The rows are grouped in 3 ways, from coarse to fine. Each group lies inside one group of the grouping before and may be the whole of it. The rows also spread widely along 8 directions, which tell nothing about the answers.
Some rows, each with its group in each grouping after it:
[-10  -4   5   7  -8 -14 -22  -8  -5   3   8   4  -5 -17  -6 -14  -3  -2
  -3 -16  -4 -10  -4   0  -6  -5  14   5   6  -9  -2  15   0  -2  14  -6] | bubuv z_75 z_161
[  0  -9   7  -4 -11   4 -14 -15   0  11   6  -3  -2 -20  -4 -17 -12  -5
  -2  -8  -7  -2 -11  -9  -3  -4  17  -7  13 -12  -4  21  -2 -12   2  -3] | sisi z_207 z_687
[  1  -2   1   5  -9 -10  11 -18  -1  -4   4   3   1  -6  -3 -10 -13  -3
  -5   2 -22   1  -7 -14  -1  -8   6  15  -6 -20 -12   9  10  -9   5   5] | gagi z_348 z_917
[-26  28  18   5  -2 -18 -19  -4  -9  -4   0   0  -8  12 -17  -1   5 -18
 -23   5  -8   2  -5   6   4 -22   7   1  -9   6  -4  -7  20 -15  11 -10] | Tofo z_914 z_576
[ -8   6  13  -9  -3  -1  11 -11   2 -14  -7  -2 -11   7  -5  11  -6  -9
  -8   5 -27   3   1   5  -4  -3   7   8   0 -11  -1   8  11 -12   4  -9] | Tofo z_914 z_180
[-32  11   1  10  -2 -20 -27  14  -6   6  18   0   2  -3  -5 -10  -3  -9
 -10 -15   6 -11  -1   0 -11 -10   7   7 -10  10  -4  10  -7  -4  11  -8] | sisi z_56 z_704
[  0 -12  10   9  -7  -3 -14 -12 -14 -10  10  17  10 -20 -14 -25  -3   2
   5   5  -8  -4 -10 -11  -7  -2   3   5  17 -11   4  15  17   4  12  12] | bule z_216 z_963
[-16  15   3  -2  -8   0  -3 -11 -10 -21   8  -6  16   8  -2  -1   0   4
 -12  16 -17  13   8   0 -14  -8   4  -7   3  -1 -11   4  10 -14 -13  16] | Tofo z_811 z_521
[-20  15  11   3   2  -3 -15   3  10  -4   1 -17  -7   9 -11  15   0 -16
 -11   7   0  -3   1   6  -4 -13  17 -12   1   0   4   6  17 -22  -3 -12] | bubuv z_133 z_189
[-17  15   1   2  -2 -12   5   0  -6 -13  11  -4   7   8  -6  -2  -9 -13
 -15   8 -23   5  -3  -6 -15  -7  -1   6 -17  -3 -11  -2   8 -10   1   7] | gagi z_276 z_807
[-25  14  14 -12  -3 -20 -23   6 -13   5   7  -1  -8  -7 -10  -5  -7 -18
 -18 -14  -9 -10  -7  10 -23   0  14   0  -2   4   2  -2  -5   2  17 -12] | bule z_838 z_721
[-14   3   4   1   1  -5  -5   2  -2  -7   7  -7  -3   1  -4   5  -9 -11
  -7   0 -14  -1  -4   0 -12  -2   6  -1  -7  -4   2  12   3 -10  -1  -1] | bubuv z_133 z_515
[-24  17   6  -5  -1  -3 -13   6   3 -14   7 -17   6   5  -4  11  -3 -12
 -13   6  -9   4  10  12 -24  -6  12 -15   5   3   1   5   3 -15  -8   1] | bubuv z_133 z_761
[-15  21  -1 -21 -11 -13  -5 -10 -22   7  14 -14   6   0  -1 -20 -18 -12
 -30  -2 -30  15 -21  -9 -15  -8   6 -12 -13  -2 -22  -9  -3 -14 -10  16] | bule z_838 z_691
[-23  14  -6  10 -11 -16 -24  -1   2   3  14  -4  11  -1   2  -8  -1   0
 -13  -9   5  -4   5  -6   1 -24  12   8  -4   2 -22   7   3 -12   5  -2] | sisi z_56 z_675
[ -8   2   9  10  -7  -1  -1 -10   1 -14   4   1   9  -3 -12  -3  -3  -5
  -3  14 -11   4   1  -6 -12  -9   4   1   5 -11  -1   7  19 -11   4  10] | gagi z_348 z_695
[ -9   4  -2  13  -9  -5  -6 -10   3 -11   5  -4   7   0  -4   0   2   3
  -3   9  -6   1   3  -8   3 -17   6   1   1 -11 -12  11  22 -16  -1   6] | bubuv z_75 z_241
[-10  -1   9  18  -8 -20 -21  -8 -12   2   7  14  -4  -8 -17 -22  -3  -6
  -6   0   0 -11 -12 -13   8 -17   5  13  -3  -4  -6   4  26  -3  20  -4] | bule z_899 z_270
[-24   3   9  -1  -7   0 -15   1  10  12   6 -14 -11  -4  -5  -6   1  -9
  -1 -12  13  -8 -10  -7   4  -6  17 -14   8  -1   2  18   7 -14   5 -20] | Tofo z_914 z_316
[-23  -3   6  10   0  -6  -7  14 -13 -12  15   5   9   1 -12  -9  -3  -7
   3   9   0  -4 -11 -10 -14   1  -4  -1  -6   4   7   7  16   2   5   6] | bule z_838 z_214
[-29  -2  -4   4  -3  -8 -10  22   9  -3  12  -7   5   3   1   7   3  -3
   6  -5  15 -12   5  -4 -13  -3  10   0   3   3   0  14   8   3   7 -10] | bule z_838 z_214
[-11   4   2  17  -8 -12 -27  -6   0  -3   9   4   2  -9  -4 -14   1  -2
  -5  -1   3  -8   2  -7   4 -20  11   6   4  -2  -9  11  17 -10  10  -1] | bubuv z_133 z_761
[-21  13   7  19  -1 -16 -29   4  -4  -4  10   2   0   0 -11  -9   2 -10
 -11   2   4  -8  -2  -2   0 -19   6   2  -4   6  -3   5  17 -11   9  -4] | bubuv z_133 z_761
[-18   3  -1   3  -7 -17 -12   6  -9  -6  11   6   5  -2   0  -9  -3  -2
  -5  -5  -5  -7  -1  -5 -10  -8   6  13  -4  -1 -10   4   7   5  12   0] | bule z_838 z_214
[ -5   2   0  -6 -11   3   4 -18   3  12   7 -20   1  -7  -2 -15 -16 -10
 -10  -1 -15   8 -16 -17  -7  -4  13 -16   1 -14 -10  11   2 -20  -9   8] | gagi z_348 z_695
[-17  14  12  14   0  -9 -30  -3  -6  -2   9  -4  -3   1 -16  -8  -1 -15
 -13   7   0  -5  -9  -2   0 -18   9  -8  -3   4   1   3  21 -18   5  -4] | bubuv z_133 z_189
[-14  -3   3   2  -1  -9  -2   5  10  -1   4  -4  -3   0  -7   6  -1  -7
   1  -5  -1  -9   0  -5   0  -5  14   8   6  -7  -1  14  13  -3  11 -13] | bule z_216 z_963
[-14 -10   4   9  -8   8 -11   3  25  -3   3  -9   3  -4  -4  13   5   2
  12  -2  20 -11  14  -2   0 -10  22   0  23 -10  -1  27  11 -11   5 -15] | sisi z_56 z_675
[-15  -2  -9   1  -8  -8  16   6  19 -13   0  -8   0  11   3  22  -3   3
   3   2  -6  -6  18  -5  -2 -10  13  13   0 -10 -12  13  17  -5   2 -11] | bule z_899 z_270
[-15   6  10  -5   2 -12  -2   2  -3  -5   4  -3  -4   3 -11   3  -6 -14
 -10  -1 -17  -3  -6   3 -10   0   8   5  -1  -5   2   5   8  -4   7  -6] | bule z_216 z_963
[ -8  -3   2   1 -13  -1 -19 -16   3  16   9  -8  -3 -13   2 -21  -1   4
  -1 -13   8  -7  -7 -16  10  -9  21  -8  14  -9 -12  22   4 -12   1  -8] | Tofo z_811 z_521
[-14  11  25   8   4 -12 -21  -7 -22  -8   6   8   2  -1 -30 -18  -2 -19
 -17  15 -14   3 -20  -2  -8  -7  -1  -3   0   1   9  -6  24  -8  11   7] | bule z_216 z_963
[-25  10   0   6  -5  -5 -15   5   7 -20   7  -8  12   1  -3  15   6   2
  -2   7   0  -1  19  10 -23  -7  12  -5   9  -3  -1  11   7  -8  -2   1] | bubuv z_75 z_241

New rows, each followed by its group in each grouping:
[-19  13   0  -1  -6 -12  -2   6  -3 -18   8  -1  12   9  -4   7   1  -2
 -10  11 -12   3   9   1 -13 -12   5   6  -3  -2 -13  -2  17  -5   1   8] | bule z_838 z_691
[-26   5 -14  -5  -7 -14  -3  12  -3  13  18 -14   3   2   9 -11 -11  -6
  -6 -14  -2  -4 -14 -18  -5  -6   8  -3 -15   2 -16   9  -3  -5  -3  -3] | bule z_838 z_214
[-30  13   1  -6  -3  -1  -3   4 -14 -17  16 -11  14   6  -1  -2  -4  -2
  -8   6 -15  10   2   2 -28   5   1 -13  -3   8  -2   8  -6  -8 -14  13] | Tofo z_811 z_521
[ -4   6   8  10  -4 -19 -17 -11  -5  -7   0  11  -8  -8  -6  -7  -2  -7
 -11  -5 -16  -9   4   4   1 -17  11  22  -1  -7  -8   6  12  -4  16  -7] | bubuv z_133 z_761
[-19  12  -6   3  -5 -18  -5   4   4   5  15  -8   0   0   2  -5  -7 -10
 -11 -12  -8  -6  -1  -7  -8 -10  12   9 -11  -3 -16   6  -1  -5   9  -8] | gagi z_276 z_807
[-29  24  -4   4  -4 -22  -7   2 -13  -7  15  -4  13   5  -1  -8  -8 -11
 -23   0 -22   8  -3  -2 -25 -11  -1   7 -22   6 -14  -8  -3  -7   0  13] | gagi z_348 z_695
[ -7  -3   5  14 -11   2 -11 -12   6  -9   4   1  10  -2  -8  -5   1   3
   0  10   3  -1   3 -10   8 -20   9   6   8 -11 -12  15  21 -15   3   2] | sisi z_56 z_675
[ -5 -11  13  12  -8   2 -22 -11   2  -3   4   3  -1 -20 -13  -9   4   1
   9   0   5 -10  -1  -2  -5  -4  15  -5  22 -14   9  22  14  -6  10  -3] | bubuv z_75 z_241
[-18   4  -3 -10  -7 -11  -5   5   0   7  10 -10  -1  -3   3  -3  -9  -6
  -9 -13  -7  -4  -5  -6 -10  -3  14  -2  -1  -5 -11   7   0  -4   3  -6] | bule z_838 z_691
[ -6  -5  -4   8 -13 -11  -9  -7  -4  -8  12  12   9 -13   2 -14  -6   8
   0  -8 -10  -5   6  -8  -4 -10   5  21   2  -7 -16  16  -1   0   7   7] | sisi z_56 z_704
[-20  12  -8  -7  -8 -17   5   2   4  -9  11  -9   9   0   9   5 -10  -4
 -11  -7 -20   2  10   4 -26  -3  11   9  -7  -7 -13   5 -10  -2  -1   3] | gagi z_348 z_917
[-16   9   0  -9 -10  -4 -10  -8  -9  -5  14 -15   8  -8   1 -10 -10  -3
 -14  -4 -18   9  -6   0 -22  -2  10 -19   1  -5  -8   7  -9 -13 -10  13] | bubuv z_75 z_161
[ -7   7  24   8  -7  -9 -31 -12 -16 -11   1  14   6  -8 -22 -17   4  -8
 -11  15  -3  -3  -5   0  -6 -17   8   2  13  -5   1  -4  28  -3  16   6] | bule z_838 z_214
[ -2   1   2  -2   2 -15   8  -7  -7  -4   1   3 -20  -2  -2   3 -15 -12
 -10 -12 -34  -8  -8   2  -1  -3   7  23 -17 -10  -5  10   0  -5   8 -10] | bubuv z_133 z_189
[-13   5  -5  11  -6 -10 -10   0   8  -8   8  -4   1   0   2   2   0  -1
  -4   0  -4  -6   8  -5   3 -18  10   8  -2  -3 -13  12  14 -12   3  -3] | bubuv z_133 z_761
[-16  16 -16  -9  -7 -18  -1  -7 -22  -3  21  -7   9  -1  13 -16 -23  -5
 -23  -9 -38  11 -12  -9 -17  -6  -1   2 -27   2 -24   1 -16 -10 -13  19] | bubuv z_133 z_515
[ -8 -17 -15  19  -3   7  15   7  21  -6  10 -12   2   5   5   6  -2   2
  17   5   8  -6  -1 -26  17 -10   4  -2  -4 -10  -8  28  23 -18  -8  -3] | bubuv z_133 z_761
[-13   0  11   4  -2 -17 -18  -7  -9  17   8  -3 -20 -12 -11 -17  -9 -16
 -11 -21  -7 -11 -25  -6   1  -2  11  -1  -9  -6   4  12  -1  -8  15 -14] | bubuv z_75 z_161
[-16  -2  -2   5  -6 -12  -8   4 -12   6  16   2   2  -4  -6 -20  -7  -6
  -5  -4  -3  -4 -19 -19  -1  -6   2   2 -10  -2  -9   8  12  -5   7   2] | bule z_838 z_691
[-24  17 -10   6 -19  -7 -24  -5   6 -14  17  -8  32  -8   8  -6   4  11
  -7   6   4   7  24  -3 -28 -20  15  -9  15   0 -19   4   3  -7  -6  20] | gagi z_348 z_695
[-23  18   4  -9  -9  -7  -7  -4  -3  -6   6  -8   1   2   0   0  -2  -6
 -12  -3 -12   5   5   6 -13  -8  10  -6   3   1  -7   5   0  -9  -2  -1] | Tofo z_914 z_576
[-17   6   7 -13  -5  -6   0  -4   1   5   2  -9 -14  -2   2   1  -9 -11
  -8 -16 -17  -3  -6   3  -7   0  14   1  -1  -6  -1  13  -6  -7   6 -16] | Tofo z_914 z_180
[-19   8  -4   4 -11 -11 -13  -4 -10   0  19  -3  15 -12   0 -20  -9  -2
  -9  -4 -10   3  -5  -8 -24  -5   4  -3  -3  -1 -10   6  -6  -4   0  15] | gagi z_348 z_695
[-32  20   3  22  -4 -28 -31   8  -4  -1  13   7   8  -2  -9  -9   5  -9
 -15  -5   6  -9   4   0 -14 -21   8  14 -10   9  -8  -3  10  -2  20  -2] | gagi z_348 z_695
[-20   7   5  16   1 -20  -9   3   1 -12   5   4  -3   6  -8   9   3  -6
  -8  -2  -7  -8   4   4  -1 -12   5  17 -12  -4  -4   6  16  -6  13  -8] | bubuv z_75 z_161
[-18   8  -5   8 -13  -9  -7  -3   6 -13   7   3   8   1   5   0   7   8
   1   1  -1  -2  15  -6   4 -19   9   9   6  -3 -17  12  16  -6   5  -1] | Tofo z_914 z_576
[-19   3  -1   3  -1  -7 -10  10  17  -1   5 -14  -7   0   2  13  -1  -9
  -2  -9   3 -10   9   3  -7  -7  19  -1   4  -2  -2  17   3 -10   3 -16] | bubuv z_133 z_761
[-17   7   3   9   0 -12   3   4  -2   6   3  -7  -7  15 -10  -3  -5 -16
 -11   5  -4  -3 -20 -20  15 -16   2   6 -22  -3 -10   0  28 -15   6  -8] | bule z_838 z_214
[-17  17  -6 -11  -5 -12  -1  -1  -6 -20   9  -8   9   5   8  10 -11  -2
 -17   1 -31   9  13  10 -27  -6   7   5  -9  -1 -13   2  -9  -6 -10  10] | bubuv z_133 z_515
[-12  10   0  -1  -6 -18 -19  -5   2   3   5  -6  -8  -8   4  -3  -7  -8
 -15 -16 -12  -9   5   5  -6 -12  19   8   0  -4 -11   8  -4  -7   8 -11] | bubuv z_133 z_761
[-15   4  -9  14  -6 -15  12   2   2 -13  11   2  11   5   1  -1  -7  -1
  -2   5 -13   0   3 -14  -5 -12  -1  18 -16  -8 -14   7  13  -6   4   7] | gagi z_348 z_917
[-11  26   3   0 -15 -18 -16 -22 -14 -11   8   2  17  -4  -3 -15  -5  -3
 -27   8 -27  12   7   1 -20 -22   7   6  -3  -5 -24 -11   7 -11   0  22] | gagi z_348 z_695
[-11   8   3   2 -10  -9 -10  -6  -7 -29   7  15  20  -4   0   5  -1   7
  -7  12 -22   4  25  12 -26 -11   5  18   7  -3 -11   7   1   0   3  13] | sisi z_207 z_687
[-14   5  16  -7  -7  -7 -22  -7 -17   4   8   0   0 -14 -14 -20  -9 -12
 -11  -4  -8  -3 -16  -3 -17  -1  11 -10   7  -3   2   3   4  -3  11   1] | bule z_838 z_721
[-25  21  13   1  -4 -20 -24   0 -10   0  10  -3   5  -6 -12 -10  -7 -16
 -20  -3  -9   0  -4   7 -27  -7  12  -4  -3   2   2  -3  -3  -5   9   0] | gagi z_348 z_917
[-28   5  -1   5  -5  -8  -8  12 -16 -19  19   4  18   0  -6  -7  -3  -2
  -3  10  -6   0  -2  -6 -23  -3  -5  -1  -7   6  -3   3  10   1   3  14] | bule z_838 z_721
[-16   4  12  -3  -5  -5 -12   4  11 -11  -2  -5   1   3  -7  15   5  -5
  -2   5   3  -7  14   8 -13  -9  20   3  18  -6  -1   6  18  -3  10 -11] | bule z_838 z_214
[-19  20  -5  -6 -18 -20 -31 -14   3  18   9  -6  -3  -9  12 -17  -2   0
 -19 -25   0  -6   2  -6   7 -25  25   4   3  -2 -26   7  -3 -10  11 -14] | Tofo z_914 z_180
[-33   0  -1   3   9 -11   5  26  -1  -8  15  -7   1   8  -8   9  -4 -13
   2  -4  -4  -7  -7  -3 -19   9  -1   2 -11   7  11  12   3   1   5  -8] | bule z_216 z_963
[ -5  -4   1  -1  -4  -1   2  -7   6   0   4 -12  -8  -4   0  -1 -10  -8
  -3  -5 -14  -4  -4  -6   0  -4  13  -2   2 -11  -5  17   5 -14  -2  -6] | bubuv z_133 z_761
[-19   1  15   3   4   0   4   6   7  -6   1  -8  -6   2 -17  11  -5 -19
  -2   5  -8  -3  -5   3 -21   5   7  -3   0  -5  15  10   9  -9   6  -8] | gagi z_348 z_695
[-23   7  -6  -1  -6 -14  -5   5   4  10  13 -12   0  -6   3  -4 -10  -9
 -10 -17  -8  -4  -4  -4 -20  -2  12   2  -9  -2  -7   9 -11  -4   4  -4] | gagi z_348 z_695
[-24   8  -3  -9   4   1  10  14  12  -2   6 -30  -8  12   3  20 -11 -17
  -8  -4 -13   2  -3   2 -15   3  11 -15 -10   0   2  13  -4 -19 -13 -11] | bubuv z_133 z_761
[-17 -17  -1  -3  -9  18   4   9  15  -2  10 -19   7  -5  -3   3  -3  -1
  17   5  14  -4  -4 -16 -10   6  13 -25  18 -10   7  25  14 -10  -6  -1] | bule z_838 z_721
[  2  -6  16  13  -5 -14  -9 -15   1 -17  -5  18 -10  -9 -14   6   4  -1
  -1  -1 -15 -11   9  10   0  -9  12  27   9 -17   1  11  18   0  23  -8] | bubuv z_75 z_161
[-14  12   9  24 -10 -16 -40 -14 -21 -13  12  16  13 -13 -16 -24   7   1
 -11  10  -2  -3  -2  -3  -7 -22   2   4   5  -1  -6   1  21  -7  12  15] | bubuv z_75 z_241
[-15   8  -5   3 -10 -15  -4  -6  12   8   6  -9   0  -3   5   0  -5  -5
 -10 -12  -5  -5   3  -8  -5 -14  18   9  -3  -9 -16   8   3  -9   8  -7] | gagi z_348 z_695
[ -1   2   2   8 -12 -14  -2 -18  -3 -13   2  11   8 -10  -3  -8  -4   2
  -6   2 -22  -1   8  -4 -10 -13   7  23   1 -14 -14   5  10  -1  12   9] | gagi z_348 z_695
[ -8 -25   2  17  -2  -4   4   2  -2  10  15   5  -7 -19  -9 -22 -13  -7
  16 -13   2 -15 -24 -23   1   9   2   8  -5 -14  10  27   5   1  16  -7] | gagi z_348 z_917
